The rows of a group lie close to one hidden flat surface of 14 dimensions, which may be shifted away from zero. Surfaces can cross.
(in the rows, 100 means zero)
Some rows, each with its group after it:
99, 87, 92, 106, 137, 94, 77, 86, 125, 116, 114, 85, 73, 94, 121, 96, 138, 105, 158, 119, 87, 122, 87, 123, 102, 120 : (2)
75, 90, 126, 114, 64, 83, 111, 59, 85, 115, 88, 82, 97, 82, 101, 84, 84, 106, 68, 102, 106, 100, 122, 118, 106, 65 : (0)
105, 88, 81, 99, 110, 71, 82, 162, 81, 116, 90, 78, 100, 98, 110, 108, 114, 108, 98, 75, 99, 92, 115, 81, 82, 56 : (1)
117, 138, 111, 90, 109, 130, 106, 88, 119, 145, 94, 108, 91, 105, 58, 155, 73, 91, 90, 102, 84, 71, 97, 127, 103, 80 : (1)
136, 119, 116, 105, 108, 70, 66, 81, 103, 113, 112, 102, 130, 95, 110, 73, 107, 104, 141, 82, 65, 116, 83, 99, 73, 90 : (3)
76, 84, 85, 84, 93, 75, 77, 105, 92, 79, 90, 91, 146, 135, 135, 72, 117, 138, 166, 105, 116, 124, 94, 90, 99, 116 : (0)
115, 102, 148, 103, 105, 80, 94, 69, 90, 113, 134, 85, 40, 55, 114, 118, 81, 84, 103, 82, 74, 93, 104, 116, 127, 123 : (1)
61, 76, 120, 95, 46, 95, 96, 94, 60, 81, 128, 117, 118, 85, 91, 111, 77, 124, 156, 91, 111, 82, 121, 116, 111, 82 : (3)
117, 114, 93, 113, 99, 91, 90, 78, 125, 87, 151, 92, 97, 75, 64, 122, 129, 100, 103, 89, 122, 115, 98, 93, 128, 115 : (1)
67, 99, 99, 101, 79, 107, 93, 101, 113, 94, 131, 96, 63, 87, 99, 135, 116, 83, 118, 106, 106, 44, 109, 122, 89, 75 : (3)
137, 114, 96, 96, 122, 109, 86, 122, 89, 103, 92, 95, 110, 148, 33, 110, 91, 108, 90, 88, 127, 60, 113, 66, 111, 97 : (2)
126, 85, 77, 112, 73, 115, 131, 105, 96, 118, 105, 112, 109, 132, 68, 94, 103, 106, 90, 114, 160, 81, 83, 98, 145, 118 : (2)
109, 109, 111, 100, 81, 78, 101, 77, 90, 80, 118, 81, 128, 93, 112, 84, 117, 93, 90, 66, 123, 139, 98, 88, 140, 151 : (2)
113, 92, 119, 110, 122, 113, 81, 106, 107, 93, 98, 129, 111, 98, 87, 74, 98, 66, 95, 124, 63, 105, 92, 91, 85, 147 : (3)
92, 120, 74, 74, 106, 146, 144, 89, 94, 70, 68, 89, 98, 150, 99, 121, 92, 129, 108, 83, 148, 85, 99, 92, 121, 110 : (0)
124, 138, 90, 82, 119, 85, 71, 95, 116, 66, 133, 89, 99, 114, 117, 83, 123, 95, 111, 78, 120, 108, 96, 86, 100, 133 : (1)
111, 121, 64, 74, 66, 105, 138, 132, 103, 119, 109, 139, 129, 106, 136, 119, 71, 121, 105, 91, 107, 111, 77, 126, 85, 48 : (0)
90, 103, 99, 128, 95, 94, 75, 67, 124, 88, 94, 58, 87, 69, 89, 92, 150, 103, 93, 101, 123, 95, 116, 85, 101, 97 : (0)
93, 116, 115, 73, 111, 110, 87, 62, 100, 103, 92, 107, 97, 126, 126, 65, 71, 132, 136, 132, 124, 109, 107, 114, 113, 147 : (1)
125, 129, 120, 92, 76, 53, 73, 67, 90, 106, 126, 76, 121, 92, 109, 95, 103, 122, 134, 59, 105, 102, 100, 102, 109, 78 : (3)
74, 112, 88, 82, 92, 93, 130, 85, 99, 98, 71, 61, 114, 139, 112, 127, 115, 118, 107, 66, 111, 98, 96, 107, 113, 60 : (0)
115, 93, 88, 109, 110, 118, 86, 121, 102, 132, 94, 113, 67, 97, 82, 72, 81, 113, 64, 150, 147, 81, 121, 101, 97, 101 : (1)
100, 81, 75, 105, 94, 84, 85, 143, 93, 121, 74, 90, 128, 107, 125, 99, 128, 115, 140, 92, 90, 98, 85, 93, 84, 79 : (0)
100, 71, 107, 102, 66, 74, 150, 92, 71, 112, 62, 77, 114, 166, 125, 82, 100, 93, 92, 84, 124, 70, 74, 98, 148, 113 : (0)
96, 117, 75, 100, 103, 90, 96, 90, 140, 130, 73, 89, 98, 116, 121, 76, 98, 128, 54, 148, 131, 113, 98, 100, 84, 68 : (2)
104, 92, 85, 115, 109, 114, 106, 97, 99, 94, 94, 102, 131, 98, 49, 103, 114, 114, 92, 91, 100, 134, 106, 92, 98, 74 : (2)
80, 118, 86, 96, 103, 109, 87, 74, 141, 78, 116, 102, 94, 114, 94, 90, 113, 98, 72, 139, 129, 106, 104, 99, 103, 126 : (1)
113, 140, 114, 102, 79, 115, 101, 65, 124, 120, 83, 111, 104, 78, 103, 88, 69, 108, 49, 137, 118, 106, 101, 100, 101, 115 : (3)
82, 92, 80, 89, 92, 98, 131, 102, 103, 111, 98, 99, 55, 111, 166, 74, 104, 79, 77, 112, 116, 89, 90, 137, 87, 87 : (3)
104, 108, 81, 107, 118, 103, 84, 98, 123, 88, 116, 80, 93, 82, 105, 115, 154, 94, 138, 77, 95, 110, 93, 100, 89, 100 : (2)
100, 84, 99, 104, 84, 112, 93, 76, 86, 114, 100, 106, 113, 99, 97, 76, 104, 136, 166, 109, 134, 108, 99, 119, 114, 113 : (3)
73, 112, 127, 100, 62, 82, 75, 93, 122, 140, 102, 122, 145, 69, 100, 110, 70, 96, 76, 147, 63, 124, 100, 120, 95, 94 : (0)
64, 106, 105, 78, 122, 103, 71, 122, 91, 92, 65, 64, 73, 94, 132, 113, 96, 124, 110, 102, 116, 87, 134, 85, 95, 112 : (3)
126, 99, 96, 111, 89, 139, 130, 69, 94, 95, 113, 126, 115, 92, 65, 91, 95, 111, 119, 92, 123, 118, 89, 110, 119, 115 : (1)
58, 89, 76, 85, 91, 128, 127, 85, 101, 63, 122, 108, 86, 126, 83, 119, 107, 120, 129, 100, 135, 88, 111, 123, 107, 81 : (1)
126, 98, 71, 110, 76, 126, 124, 138, 100, 147, 67, 117, 122, 112, 76, 132, 98, 115, 110, 102, 115, 63, 78, 102, 100, 63 : (1)
80, 104, 103, 92, 106, 82, 100, 100, 120, 105, 128, 116, 104, 116, 81, 129, 89, 77, 86, 103, 45, 103, 98, 126, 75, 49 : (3)
88, 96, 95, 99, 125, 100, 68, 126, 97, 82, 72, 90, 94, 101, 93, 84, 79, 143, 92, 126, 109, 96, 132, 58, 68, 74 : (2)
108, 86, 127, 107, 87, 93, 102, 86, 78, 125, 112, 106, 58, 57, 120, 100, 67, 124, 135, 104, 95, 79, 105, 116, 105, 87 : (3)
112, 96, 103, 115, 105, 121, 91, 93, 105, 94, 134, 124, 74, 87, 95, 76, 136, 35, 108, 95, 77, 81, 92, 133, 69, 117 : (3)
99, 73, 97, 121, 136, 97, 88, 60, 109, 81, 106, 97, 105, 102, 61, 78, 112, 154, 162, 115, 89, 136, 101, 87, 84, 70 : (2)
124, 96, 124, 93, 122, 80, 90, 116, 53, 112, 104, 65, 78, 101, 96, 107, 98, 93, 110, 46, 105, 94, 119, 94, 133, 122 : (2)
51, 81, 123, 95, 91, 98, 99, 109, 87, 89, 76, 80, 105, 93, 113, 145, 95, 99, 126, 101, 73, 90, 104, 95, 126, 127 : (0)
67, 97, 116, 85, 100, 92, 87, 99, 104, 78, 143, 105, 88, 114, 62, 143, 87, 89, 102, 113, 106, 85, 115, 106, 134, 128 : (2)
117, 136, 130, 86, 118, 78, 64, 96, 115, 114, 95, 63, 87, 112, 101, 126, 100, 82, 80, 97, 97, 72, 103, 78, 128, 149 : (1)
96, 103, 116, 114, 85, 100, 120, 55, 93, 91, 93, 73, 98, 68, 96, 99, 105, 109, 78, 75, 109, 130, 112, 101, 122, 95 : (1)
118, 123, 98, 91, 97, 104, 121, 92, 108, 100, 142, 120, 87, 104, 69, 126, 87, 74, 72, 80, 101, 88, 95, 119, 105, 82 : (1)
87, 74, 96, 93, 150, 126, 100, 121, 86, 68, 97, 97, 62, 107, 106, 114, 114, 99, 162, 86, 78, 84, 100, 92, 90, 124 : (0)
114, 89, 87, 103, 101, 111, 100, 117, 93, 88, 118, 140, 125, 79, 101, 82, 96, 99, 124, 97, 75, 131, 90, 104, 69, 95 : (1)
51, 58, 90, 119, 103, 116, 99, 98, 102, 84, 77, 84, 101, 70, 97, 106, 120, 129, 122, 130, 107, 140, 117, 93, 116, 117 : (2)
61, 78, 129, 88, 100, 116, 115, 73, 87, 83, 83, 118, 88, 122, 122, 73, 63, 99, 106, 136, 93, 97, 106, 113, 111, 144 : (1)
57, 103, 126, 84, 97, 90, 97, 93, 104, 114, 53, 93, 137, 124, 130, 109, 80, 87, 91, 118, 45, 109, 91, 106, 93, 110 : (0)
122, 112, 92, 78, 116, 87, 45, 151, 81, 121, 96, 96, 132, 121, 87, 105, 94, 133, 142, 92, 125, 95, 116, 80, 106, 109 : (0)
81, 60, 81, 123, 108, 105, 108, 90, 107, 68, 102, 75, 84, 88, 89, 117, 154, 115, 159, 98, 108, 106, 88, 86, 125, 117 : (3)
65, 121, 110, 68, 96, 71, 103, 83, 106, 61, 79, 85, 120, 147, 162, 76, 91, 89, 77, 99, 90, 105, 95, 89, 96, 124 : (0)
115, 100, 93, 101, 132, 114, 117, 92, 103, 106, 114, 105, 36, 105, 92, 90, 99, 78, 81, 94, 93, 72, 106, 124, 66, 54 : (0)
139, 131, 89, 89, 137, 109, 77, 104, 108, 156, 76, 62, 79, 122, 99, 113, 128, 105, 122, 83, 121, 80, 100, 114, 106, 99 : (2)
57, 90, 130, 78, 103, 105, 90, 97, 84, 111, 66, 97, 127, 152, 72, 117, 58, 117, 106, 133, 99, 88, 120, 97, 134, 129 : (1)
106, 95, 89, 107, 111, 106, 81, 99, 122, 82, 145, 102, 52, 75, 108, 113, 130, 104, 151, 109, 111, 75, 90, 105, 97, 115 : (2)
71, 136, 113, 86, 110, 110, 63, 102, 113, 102, 70, 101, 134, 115, 87, 106, 101, 80, 88, 108, 60, 93, 118, 105, 47, 79 : (3)
95, 103, 126, 81, 121, 70, 59, 119, 85, 101, 116, 102, 130, 122, 60, 129, 69, 114, 122, 94, 65, 104, 120, 83, 106, 92 : (3)
103, 84, 73, 97, 117, 93, 102, 127, 115, 110, 105, 86, 79, 131, 80, 132, 103, 135, 112, 125, 146, 84, 93, 78, 145, 109 : (3)
98, 135, 83, 83, 66, 110, 116, 116, 101, 98, 57, 98, 143, 90, 143, 100, 86, 120, 72, 86, 118, 112, 95, 83, 87, 92 : (0)
67, 134, 115, 78, 79, 103, 90, 89, 112, 105, 126, 95, 69, 74, 110, 140, 70, 101, 72, 115, 122, 81, 126, 121, 115, 102 : (2)
129, 130, 125, 97, 78, 99, 127, 35, 104, 94, 91, 102, 87, 118, 146, 65, 96, 81, 121, 78, 89, 62, 60, 113, 87, 110 : (2)
133, 87, 127, 125, 71, 104, 133, 58, 76, 127, 98, 101, 68, 81, 104, 66, 73, 95, 70, 102, 129, 81, 95, 114, 130, 110 : (0)
79, 82, 100, 83, 99, 69, 84, 106, 116, 110, 111, 134, 150, 158, 88, 102, 60, 137, 135, 159, 84, 116, 79, 99, 115, 102 : (3)
76, 110, 142, 82, 112, 68, 96, 81, 80, 75, 92, 80, 110, 104, 130, 89, 80, 70, 70, 71, 51, 126, 115, 94, 96, 120 : (2)

New rows. What belongs after each?
101, 92, 110, 130, 73, 89, 107, 92, 110, 116, 100, 108, 112, 80, 69, 89, 108, 61, 34, 110, 80, 99, 103, 104, 84, 64 : (0)
82, 117, 64, 99, 111, 105, 122, 99, 122, 76, 104, 65, 96, 119, 93, 117, 166, 59, 53, 61, 112, 109, 106, 107, 89, 70 : (3)
76, 122, 93, 89, 77, 114, 80, 114, 133, 58, 119, 139, 87, 82, 115, 94, 67, 108, 70, 156, 116, 61, 108, 73, 62, 102 : (2)
99, 77, 106, 114, 80, 96, 112, 79, 97, 105, 109, 108, 78, 69, 123, 92, 89, 126, 138, 119, 111, 98, 89, 108, 111, 106 : (3)
113, 98, 92, 106, 126, 84, 101, 74, 120, 91, 116, 82, 103, 125, 92, 97, 146, 84, 122, 81, 83, 118, 78, 106, 103, 101 : (2)
108, 92, 118, 103, 133, 112, 79, 73, 91, 94, 106, 91, 68, 96, 86, 72, 97, 111, 111, 116, 124, 109, 123, 99, 120, 144 : (1)
72, 94, 112, 106, 70, 64, 83, 75, 107, 63, 117, 100, 120, 93, 122, 58, 107, 89, 70, 115, 103, 120, 112, 90, 85, 103 : (0)
85, 94, 128, 98, 91, 64, 92, 99, 108, 99, 97, 113, 125, 113, 108, 108, 69, 100, 104, 117, 42, 96, 84, 89, 87, 83 : (3)
105, 89, 114, 119, 105, 109, 147, 63, 93, 77, 104, 80, 76, 101, 79, 124, 125, 59, 90, 53, 80, 89, 83, 105, 126, 109 : (1)
112, 65, 115, 113, 139, 77, 71, 119, 80, 152, 109, 98, 98, 110, 31, 84, 80, 107, 74, 125, 92, 128, 136, 110, 114, 81 : (1)
70, 103, 115, 97, 93, 92, 85, 94, 101, 59, 97, 105, 95, 69, 112, 83, 63, 124, 63, 128, 103, 113, 130, 68, 80, 93 : (2)
81, 109, 135, 101, 121, 100, 89, 63, 102, 79, 91, 87, 112, 82, 86, 87, 92, 82, 62, 98, 67, 141, 122, 94, 95, 120 : (1)
86, 106, 80, 89, 125, 75, 67, 138, 103, 79, 103, 64, 91, 98, 114, 116, 136, 101, 112, 71, 91, 98, 117, 83, 76, 71 : (1)
110, 97, 78, 116, 106, 136, 107, 115, 110, 80, 89, 124, 85, 96, 77, 103, 107, 105, 122, 107, 93, 53, 92, 83, 50, 60 : (2)
88, 84, 127, 94, 84, 90, 136, 84, 83, 105, 124, 90, 74, 81, 118, 152, 85, 98, 134, 65, 74, 98, 83, 126, 144, 109 : (0)
92, 73, 96, 110, 110, 134, 108, 133, 84, 124, 37, 106, 85, 100, 112, 82, 79, 110, 86, 138, 111, 80, 109, 89, 86, 110 : (2)
123, 111, 105, 108, 126, 127, 86, 120, 107, 134, 95, 120, 79, 71, 79, 102, 85, 76, 59, 123, 85, 103, 111, 106, 87, 113 : (2)
84, 92, 82, 102, 119, 124, 86, 113, 98, 97, 83, 95, 115, 138, 78, 94, 150, 70, 134, 88, 88, 77, 104, 117, 69, 90 : (3)
77, 108, 120, 99, 106, 130, 122, 66, 124, 130, 59, 100, 70, 113, 120, 109, 88, 72, 91, 130, 64, 67, 85, 138, 83, 99 : (2)
119, 125, 91, 117, 105, 109, 96, 88, 119, 96, 58, 86, 156, 119, 65, 92, 134, 82, 68, 87, 86, 112, 88, 73, 84, 95 : (3)
52, 49, 103, 96, 112, 91, 91, 111, 86, 114, 75, 103, 104, 149, 98, 79, 85, 126, 125, 151, 102, 100, 113, 114, 110, 100 : (1)
117, 121, 105, 77, 99, 50, 76, 136, 99, 138, 101, 82, 82, 137, 123, 86, 71, 87, 25, 114, 130, 63, 112, 91, 109, 91 : (1)
77, 92, 100, 106, 119, 97, 67, 106, 116, 72, 91, 98, 133, 92, 104, 92, 122, 97, 122, 118, 69, 135, 96, 76, 86, 135 : (1)
78, 99, 100, 99, 78, 99, 103, 103, 108, 86, 146, 121, 91, 60, 95, 144, 93, 101, 123, 99, 84, 101, 101, 115, 97, 84 : (1)
145, 131, 107, 107, 100, 122, 110, 100, 95, 125, 75, 91, 96, 78, 111, 92, 112, 65, 66, 68, 103, 95, 94, 103, 96, 122 : (2)
74, 92, 91, 103, 96, 95, 124, 58, 91, 83, 68, 55, 87, 138, 106, 64, 120, 123, 91, 88, 141, 85, 123, 105, 92, 51 : (0)
86, 126, 101, 112, 78, 89, 103, 40, 139, 74, 117, 87, 143, 83, 75, 117, 126, 108, 84, 98, 96, 150, 92, 93, 114, 92 : (3)
111, 65, 81, 102, 102, 92, 128, 103, 63, 104, 122, 95, 89, 126, 82, 104, 113, 128, 160, 62, 120, 98, 98, 121, 117, 55 : (0)
119, 110, 116, 99, 109, 110, 110, 46, 104, 107, 103, 98, 122, 144, 68, 99, 117, 91, 139, 87, 91, 101, 74, 121, 126, 129 : (2)
114, 100, 93, 114, 79, 69, 93, 108, 123, 91, 147, 129, 131, 57, 110, 111, 114, 75, 100, 89, 53, 138, 75, 101, 81, 83 : (1)
137, 105, 95, 94, 88, 114, 110, 119, 84, 112, 120, 149, 151, 105, 64, 96, 71, 107, 101, 96, 103, 130, 91, 103, 110, 109 : (0)
105, 91, 85, 113, 99, 90, 144, 97, 96, 101, 72, 62, 94, 105, 99, 119, 114, 115, 66, 73, 117, 108, 93, 82, 127, 72 : (3)
105, 78, 91, 95, 140, 84, 82, 157, 94, 121, 70, 91, 80, 133, 111, 78, 87, 98, 64, 130, 102, 82, 111, 77, 86, 100 : (2)
114, 117, 118, 102, 94, 123, 131, 58, 110, 75, 131, 121, 104, 89, 75, 129, 103, 66, 109, 68, 69, 109, 74, 111, 115, 123 : (1)
85, 80, 98, 106, 70, 63, 134, 80, 100, 101, 97, 101, 125, 140, 120, 75, 107, 76, 69, 93, 81, 105, 77, 118, 96, 65 : (0)
98, 108, 92, 75, 81, 72, 100, 137, 91, 105, 125, 132, 126, 114, 106, 97, 53, 108, 64, 103, 95, 111, 112, 102, 83, 58 : (3)
95, 68, 105, 119, 94, 82, 143, 64, 107, 125, 108, 68, 42, 110, 113, 109, 120, 84, 81, 111, 123, 85, 82, 123, 157, 113 : (2)
90, 99, 96, 97, 103, 104, 80, 88, 128, 102, 117, 115, 80, 71, 125, 98, 85, 137, 129, 153, 117, 114, 96, 104, 104, 125 : (3)
141, 103, 113, 93, 119, 104, 72, 109, 90, 150, 124, 122, 76, 85, 84, 84, 58, 124, 108, 131, 130, 105, 114, 115, 123, 128 : (2)
106, 142, 92, 98, 85, 93, 87, 73, 128, 101, 143, 88, 76, 62, 88, 119, 104, 112, 57, 101, 140, 108, 121, 107, 105, 75 : (1)
93, 126, 69, 105, 60, 130, 113, 84, 120, 106, 104, 93, 80, 85, 109, 103, 132, 95, 84, 103, 162, 67, 106, 124, 94, 77 : (3)
54, 60, 88, 122, 90, 103, 131, 84, 101, 43, 96, 86, 90, 103, 105, 81, 134, 85, 72, 100, 112, 114, 104, 89, 106, 100 : (1)
124, 83, 98, 103, 126, 76, 61, 118, 105, 122, 143, 121, 109, 112, 76, 95, 104, 104, 148, 121, 86, 117, 87, 103, 110, 121 : (1)
68, 129, 101, 63, 105, 103, 113, 100, 110, 111, 49, 86, 103, 168, 124, 110, 70, 97, 57, 115, 99, 66, 105, 109, 86, 77 : (0)
106, 87, 91, 110, 101, 78, 108, 132, 90, 107, 66, 97, 141, 131, 106, 76, 107, 80, 62, 88, 77, 111, 88, 82, 83, 83 : (1)
88, 98, 94, 112, 108, 117, 106, 47, 122, 120, 84, 78, 68, 97, 108, 93, 121, 126, 131, 118, 109, 101, 101, 132, 86, 68 : (0)
70, 108, 118, 99, 62, 116, 124, 55, 104, 81, 98, 89, 107, 86, 105, 115, 106, 97, 100, 96, 119, 106, 98, 112, 135, 135 : (2)
105, 97, 74, 85, 64, 119, 111, 139, 79, 125, 82, 112, 114, 121, 116, 100, 92, 114, 115, 105, 156, 65, 97, 110, 121, 114 : (2)
94, 112, 114, 105, 124, 134, 89, 72, 100, 114, 59, 77, 87, 73, 102, 112, 106, 122, 135, 98, 80, 110, 109, 107, 86, 103 : (1)
118, 100, 107, 90, 100, 108, 115, 88, 73, 96, 97, 127, 142, 128, 75, 68, 70, 108, 92, 89, 103, 132, 103, 100, 104, 105 : (0)
115, 114, 116, 105, 145, 111, 74, 74, 118, 81, 93, 95, 110, 127, 54, 101, 117, 84, 112, 103, 75, 100, 99, 79, 98, 135 : (2)
120, 119, 101, 108, 111, 80, 89, 79, 140, 132, 89, 99, 120, 105, 93, 112, 99, 125, 115, 121, 68, 113, 72, 95, 87, 66 : (3)
99, 89, 103, 98, 98, 81, 89, 110, 98, 156, 101, 93, 91, 115, 86, 122, 78, 120, 108, 123, 110, 84, 106, 119, 124, 75 : (1)
86, 54, 100, 105, 123, 81, 115, 91, 83, 109, 99, 100, 79, 139, 101, 60, 100, 94, 93, 117, 92, 114, 104, 123, 97, 82 : (1)
100, 82, 107, 79, 97, 120, 134, 102, 78, 112, 122, 162, 82, 104, 126, 88, 38, 113, 135, 120, 80, 113, 86, 142, 87, 92 : (0)
99, 59, 109, 128, 112, 84, 85, 98, 112, 99, 112, 98, 51, 84, 132, 73, 133, 72, 132, 127, 77, 72, 79, 104, 89, 127 : (0)
100, 94, 124, 114, 112, 134, 128, 88, 71, 122, 33, 73, 86, 87, 87, 106, 89, 92, 72, 78, 86, 95, 117, 99, 103, 94 : (2)
74, 78, 126, 80, 117, 88, 102, 103, 57, 122, 51, 83, 110, 144, 113, 81, 62, 121, 112, 97, 84, 106, 124, 110, 105, 90 : (1)
122, 83, 126, 97, 126, 88, 95, 59, 65, 91, 147, 111, 91, 108, 70, 61, 82, 113, 138, 75, 97, 135, 115, 121, 112, 102 : (0)
83, 80, 107, 100, 59, 74, 138, 74, 109, 118, 139, 110, 59, 112, 122, 113, 84, 90, 89, 120, 116, 64, 83, 140, 125, 73 : (0)
66, 67, 83, 117, 95, 115, 117, 94, 131, 118, 95, 122, 115, 113, 82, 124, 121, 90, 128, 141, 57, 102, 73, 132, 86, 73 : (0)
96, 76, 83, 99, 95, 63, 97, 111, 89, 104, 95, 91, 136, 124, 113, 60, 95, 136, 82, 112, 136, 157, 106, 86, 124, 101 : (2)
98, 103, 117, 99, 83, 109, 134, 74, 94, 138, 73, 91, 80, 113, 112, 100, 71, 95, 52, 115, 117, 83, 102, 121, 124, 99 : (2)
135, 72, 73, 134, 103, 126, 135, 91, 105, 100, 102, 120, 109, 92, 84, 83, 141, 99, 136, 90, 99, 121, 63, 102, 100, 104 : (0)
